Every row belongs to one group in each of 3 separate groupings. Each group adds its own fixed numbers to the row, and there is some noise. The rows also spread widely along 8 directions, which tell nothing about the answers.
Known rows, each followed by its group in each grouping:
[  7  10  -5   3  -9  27   6   0   7  -2  -1   6   4  -5 -10  35 -19   4
  -1   1   8   5  -6  10  -9  12  -7  -9 -16  12  25  -6 -15 -21  18  20
   3] | Q_269 perap Q_728
[ 21  -1  -8   2  -8 -19  16 -26   5   3 -21 -10  31  -1  -2   5  -1  13
 -16   3  16  15  -8  -9  24 -13   7  11 -25  -3   7 -14   2   1 -13 -20
 -18] | Q_150 Zolif Q_692
[  1  10 -15   4 -12  37   8  -2  22  17  -8  -8  -1 -10  19  19   0  -9
   7   2   5   5 -12   1  -7 -10  -1 -10 -19 -11   3   4 -17   4  -5  -6
   6] | Q_816 rir Q_728
[ 14   5   1  -4  -4   2  17  -3   7 -14  11  11  10  -8 -10   3  -8 -18
  -7   9   7  13  -4  -7   4   5   8   9 -11  -3   6 -16  -1   0   7   6
 -14] | Q_9 perap Q_861
[ -6  11 -15  14  10  31  -7  17   0  -8  10  16 -12 -16   8  12  -3  -9
  13   3  -9  11   1  -4  -7  15 -23   5  12   1   2   1  -6  -1   2   8
   4] | Q_816 rir Q_692
[ -5  -1  -9   7  -7  14   4   7   4   3   8   3  -2  -5   8  -3  -1 -11
   2   6  -3   7 -15  -2  -1   3  -4  10   9   0  -7   0  -8  -1  -3  -5
  -1] | Q_269 Zolif Q_861
[ -3   2   1  10 -22  -6  13  -7   3   9  -3 -11   4  -2   1  -4 -13 -22
   2   1  10 -10  -9  -3 -12 -30  18 -14  -9 -24   6  -1  -8   2   4  -9
 -11] | Q_9 Zolif Q_728
[ 10   4   3   4 -19  -7  14   2  -3 -10   2  -2  -3  -1 -14 -10 -20  -1
  -7  10   5   3 -13  -8 -12  -3  15  11 -12  -3   7  -3  -1  -6   2 -14
  -3] | Q_150 rir Q_728
[-13   5 -10  12  -4   3   6   3   0   1  -3  -3  -8 -12  16 -15  -3 -23
  10   0  -1   4  -6  -5  -2 -18   7  -8   4 -14  -7  -3   0  12   0  -3
  -4] | Q_816 rir Q_861
[-26  -1  -8  21 -11  24  -2  16   9  22   5  -6 -18  -1  22   6 -10 -29
  17  -1   6 -23 -16   5 -22 -26 -11 -28  11 -11   6  13 -20   0  -6  -1
  -7] | Q_150 perap Q_692
[ -6   8 -12  18   9  10 -10   2 -20  -5  -7   2   8 -13  -3  17 -18  12
   7 -14  -9   0  13 -10   4   3 -28  -6  12 -26  10   5 -16 -12   3  -4
   3] | Q_9 perap Q_861
[ -5   9  -7  15  -8  11  -3  -6  -5  10 -14  -8   6 -11   4  18 -19   7
   6  -9   0  -6   1  -1  -5 -13  -8 -20  -4 -19  17   3 -17 -11   7  -7
   1] | Q_269 Zolif Q_728
[ -3   0  -1  16   1  -8   3   7  -7 -12   7   9   0  -6  -2  -5  -9 -10
   0   6   3   4  -4 -11   3  -3  -5   4  10  -2   6  -6   5  -3  -1   1
 -16] | Q_150 perap Q_692
[  6   5 -16   5 -12  11   4   1  -3  -4  -8  -4  -2  -1  -3   2 -14  19
  -2  -3  -3  11  -8  -8  -5  11   1  21 -10  -9  -5   7  -9  -7 -13 -16
  11] | Q_150 perap Q_861
[ -8  -1  -1  21 -17   0  -6  10 -11   6  -4 -12   0   3  -4   3 -13  12
  -1  -2  -6  -6 -19  -2  -9  -9 -11   9  13  -7   4  10 -17 -19  -2 -16
   6] | Q_269 Zolif Q_728
[-15  10 -17  24   0   2 -14  -1 -23   2 -13  -7  -1  -9   3  11 -21  10
  13 -16  -7  -5  11   1  -7  -9 -20 -16  12 -23   6   8 -12 -10   4  -5
   7] | Q_9 rir Q_692
[ -8  -5 -16  19  -8  -7   1 -18  -4  12 -23 -18  24   4   9  18   0   1
   0  -7  14  -1  -8   5  17 -29 -15 -16  -4 -10   5   2 -10  -7  -3  -3
 -10] | Q_9 perap Q_728
[  0   2  -9  18 -14  -9  -1   0 -14  -1 -17 -11   3   5  -6  -1 -18  21
  -3  -6  -1   0  -9  -6  -6  -7   0  12  -3 -10   3   8  -8 -13 -11 -19
   3] | Q_150 perap Q_692
[  3   6 -11   9  -3   4   5   3  -8 -14  -2   7  -2  -7  -4   1 -10  -1
   0  -1  -3  15  -2  -1   3   5   3  11  -7   1   2  -7   5  -1   6   7
  -1] | Q_816 perap Q_861
[ 32  21   1 -13  12  24  18   4   8 -33  19  33   5 -26 -23  14 -13  -1
  -7  15  -5  35   9 -15   6  43   3  28 -22   8  15 -25   6  -2  14  13
  -2] | Q_816 rir Q_861
[ -2   1  -6  13 -13   4   2   6  -5  -5   1  -3   2   1  -4   7 -12  -3
   1   1   3   0 -10  -1  -6  -6  -8   4   2  -7   2   5  -9 -10   4  -2
  -2] | Q_9 perap Q_728
[ -4   3  -5  15  18  40  -7  26   4  -9  22  24   0 -19   5  24   4  -8
   7   7  -9  11  -4 -16  12  18 -47  11  24   0   3  -1 -11  -6  -1   4
  -7] | Q_816 Zolif Q_728
[ -3   2 -14  10   8   9   1  -3  -5  -6  -1   8   9 -14   9   6   2   1
   1   3  -2  18  -3  -4  16  10 -17   7  11   4  -3  -7  -1  -2  -1   2
  -3] | Q_269 rir Q_861
[ -1   4  -7  14   5  -3   4   1  -9 -19   0   9   3 -16   8 -13   4  -8
   1   6  -5  19   0 -16  15  -5  -5  14  10  -8 -14  -9  10   9  -1  -5
  -9] | Q_816 rir Q_728

New rows. What belongs after each?
[-16  -5 -16  28  -7   2 -13  13 -24   6 -13 -13  -3   5   0   4 -16  26
   3 -11 -10  -6 -16  -2  -1  -3 -30  12  18 -11  -2  23 -19 -18 -15 -22
  13] | Q_150 perap Q_861
[  3   0 -25  12 -16 -17   4 -24 -22   1 -38 -18  15   9 -10  15 -19  32
  -8 -16   9   5  -7  12   8  -4   3   3 -27   4   9  -1  -1 -16   1  -3
   7] | Q_150 perap Q_861
[  6   7  -4  11  -5  -8   7  -6  -2   0 -13  -4  12  -7  -4   6  -7   4
  -3   3   3  10  -6  -3   7 -12   0   2 -11  -4  11  -9  -5  -5   2  -7
  -7] | Q_816 rir Q_692
[ 18  16   4   1  -3   9  11   3   2 -14   8  11   0 -14 -18   5 -24   6
  -4   8   0   9   2 -14 -11  16   5  11 -15  -7  20  -9  -7  -9   3  -9
  -2] | Q_150 rir Q_692
[  7   2  -3  10  -1  -7   1   0  -8 -13  -1   5  16  -3 -12  12  -9   6
  -5   2   3  10   0  -7  11   1 -13  11   3  -2  10  -9  -4 -11   2  -1
 -11] | Q_9 perap Q_692
[ -4   3  -4  15   7 -11   3   2 -14 -22   5  11  -4 -18   5 -23  -9 -10
   2   0  -6  10   7 -28   8  -1   3  10  16 -23 -11  -6  10  11  -8 -11
 -11] | Q_150 perap Q_861
[ -4  15 -24   1 -11  52   1  17  12   2  16  12 -23  -6   4  19 -12 -15
  18   3  -2   5  -5  14 -35  25  -6   1  -7   8   0   5 -13  -4   9  20
  16] | Q_9 rir Q_692
[ -5  -1   4  18  -3   2   1  -1   0   9  -3  -2  15  -7   2  16  -7  -6
  -1   4   5  -5 -13  -3  11 -18 -20 -11   9  -4  14  -2 -15 -14   4  -5
 -13] | Q_269 Zolif Q_728
[ -5   6  -5   3  -4  31   5  18  12  -2  22  14 -16 -13  12  -3  -6 -25
   8   9  -5   7 -11  -7 -14  11   3   6  12  -3  -6   1 -10   3   0   5
   0] | Q_269 perap Q_861
[ -3   4 -15  11  -7   8   3   8 -11 -13  -2   7  -9   1  -7   6 -11  -3
   4  -2  -3  11  -9   9  -7   9   0  10  -6  11   2  -3   4  -6  13  16
   4] | Q_816 perap Q_861
[-13   6 -28  24  -8   6 -17  -7 -28  11 -31 -22   7  -2   4  16 -24  32
   9 -27 -10  -6   7   3  -3  -9 -21  -9   4 -31   1  21 -23 -16  -7 -18
  20] | Q_9 perap Q_861
[ -1   9   0  10  -3  13   6  12   3  -4   8   6  -6 -11   0   3 -12 -15
   3   3  -3   2  -6  -7  -6  -3  -1   0   1 -11   9  -4 -10  -2   3   1
  -4] | Q_816 perap Q_861
[ -2   9 -10  11   0  10  -1  -2  -1  -1  -3   4   1 -11   9   6  -9   0
   4   0  -2   7   2  -4  -2   1  -2  -2   8  -6   3  -2  -7  -5  -1   1
  -3] | Q_269 perap Q_692
[ -9  17 -14  17  -1   3  -6 -17 -11   3 -22  -5   2 -18  11  11 -25   5
  14 -18  -2  -2  20   0  -8 -14   6 -31  -4 -25  14  -2  -8  -4   9   2
   1] | Q_269 perap Q_692
[ 29  18   7  -9  -6 -10  21 -14  13 -17   1   6  12 -23  -5 -24 -10   1
 -12  14  -4  28   7 -31   3   5  36  26 -16 -23  -5 -18   2  10 -11 -31
  -6] | Q_269 rir Q_692
[-35  -6  10  37 -11  -1 -13  38 -16  11  19  -2 -22   6   0   0 -17 -29
  15   1  -6 -31 -24   9 -28 -30 -25 -17  35  -5  17  10 -18 -15  12   3
 -10] | Q_816 Zolif Q_692
[ -4 -12  -5  17  -7  -1   4  -2   2  11  -9  -9  22   6   6  21   7   3
  -9   8  12   4 -28   9  20 -16 -24   3   7  18   6  -1 -12 -18  -2   1
 -12] | Q_269 perap Q_728
[  5   9 -28   5   7  11   0 -12 -11 -21  -6  14   5 -17   2   0  -1  12
   2  -6  -9  30  11  -8  14  28  -2  22   2   1 -14 -12  12   5   0   5
   6] | Q_269 Zolif Q_861
[  5   1  10  10 -12   7   6  14   4  -1  12   1   5   0 -10   9 -14   0
  -8  12   0   1 -20  -7  -4  -2  -9  10   6   2  13   1 -19 -20   3  -7
  -5] | Q_269 perap Q_728
[  3  -1   0   8  13  -6   7   3  -2 -13   8  10  12 -18   7 -16   4  -4
  -7  11  -3  18  -4 -30  25   2 -15  22  15 -13  -9  -7   2   8 -19 -23
 -13] | Q_150 rir Q_861
[  6  10 -20   0 -18  12  14  -3   2 -15  -3   4 -15  -5  -1 -10  -5 -11
   5   5   3  19  -8   7 -18   9  27  16 -22  10 -13  -8  14   9  11  12
   9] | Q_816 rir Q_728
[-22  -5 -26  22  -6   4  -7 -11 -15  20 -24 -11  12   5  11  27  -5   3
   8 -15   6  -5 -13  25   9 -15 -26 -25   3  13  14   2 -10 -17  12  16
   0] | Q_269 Zolif Q_861
[ -8 -10 -22  12 -19  -3   5  -5   3  10  -9 -16   6   9  16 -12  14  -7
  -1   6   8   9 -26   2   6 -19  -1  16   4  -2 -27  10  -4   4 -18 -15
   1] | Q_9 rir Q_728
[ 19  18  -9  -9   6  26  16  -4  14 -27  14  26  -1 -28   2  -5  -3 -10
   0  14  -4  33  11 -19   3  32  13  19  -5  -1 -10 -19   9  11   3   5
  -2] | Q_269 rir Q_728
[ 10  13   6  10   2  -2   7  -4  -2 -12  -2   3   9 -25   1 -10 -12  -6
   0   2  -6  10  12 -31   9 -14   7   4  -1 -36   3 -11  -1   9  -4 -23
 -12] | Q_816 Zolif Q_728
[  5  -1 -22   7  -3  22   3   3  12   4  -4   1   8  -3  13  10  14   3
   1   7   2  22 -15  -3  11   5 -13  25  -3   8 -13  -4  -4   3 -15  -6
  -1] | Q_816 Zolif Q_692
[ -8  -4 -17  17   0  -3   4 -11   4   8 -13  -2  14  -3  20   8  12 -18
   6   0  11   7  -9   6  19 -24 -11 -10  -2   4   0 -12   5   7  -2   7
 -19] | Q_816 Zolif Q_692
[-13  -4 -20  20  -5  -7  -5  -5 -14   2 -15 -10   7  -2  11  -5   4   9
   2  -1  -1   9 -12   1  11 -10 -14   6  16   2 -13   5  -1  -7  -6  -6
   2] | Q_269 rir Q_728
[ -4  16 -13  17  -7  10  -4  -2 -12   4 -16  -5  -3 -11   1   9 -21   7
  13 -14  -6  -1   9  -1 -13  -8   0 -11  -9 -22  12   2  -8  -5   5  -5
   6] | Q_816 Zolif Q_692
[ -9   2 -18  15  -2   6   0   0  -7   1 -11  -3   2  -3   7   9  -5  -3
   6  -6   0   6  -7   4   5  -9  -8  -2  -2  -3   0   0  -4  -3   2   3
   0] | Q_816 perap Q_861
[  7  11  -8   4  -8  11   9  -9  12   4  -7  -3   4 -12   8   2 -10  -3
   2   0   3   9   1  -6  -7  -6  19  -1 -11 -12   3  -5 -10   1  -3  -8
  -1] | Q_269 perap Q_692
[ -6   5  -5  19  18  -9  -5  -4 -20 -17  -2  18  13 -15  -5  14  -8   0
   2   1   0  11   8   1  15   6 -25  -8  16  13  18 -16   7 -13  19  22
 -14] | Q_269 rir Q_692
[ -2   8 -11   7   2   3   4 -13  -2   2 -10   1  10 -15   7   7  -9  -1
   2  -3   1   9   1   0   8  -2  -1  -9  -4  -4   7  -8  -4  -3   3   1
  -2] | Q_269 rir Q_861
[ -2   6 -21  11  -5  16  -1   6 -13 -14  -5   7  -8  -3  -4   6 -10   5
   6  -5  -6  14  -4   6  -5  17  -3  17  -3   8  -4  -1   2  -5   7  14
  10] | Q_816 perap Q_861
[ 25   2   2  -9  -4  14  25 -17  34   5  -3   3  32 -11   4  23   8  -6
 -17  17  18  22 -14  -9  24  -2   2   7 -23   7  11 -20 -11  -4  -6  -2
 -19] | Q_269 perap Q_728
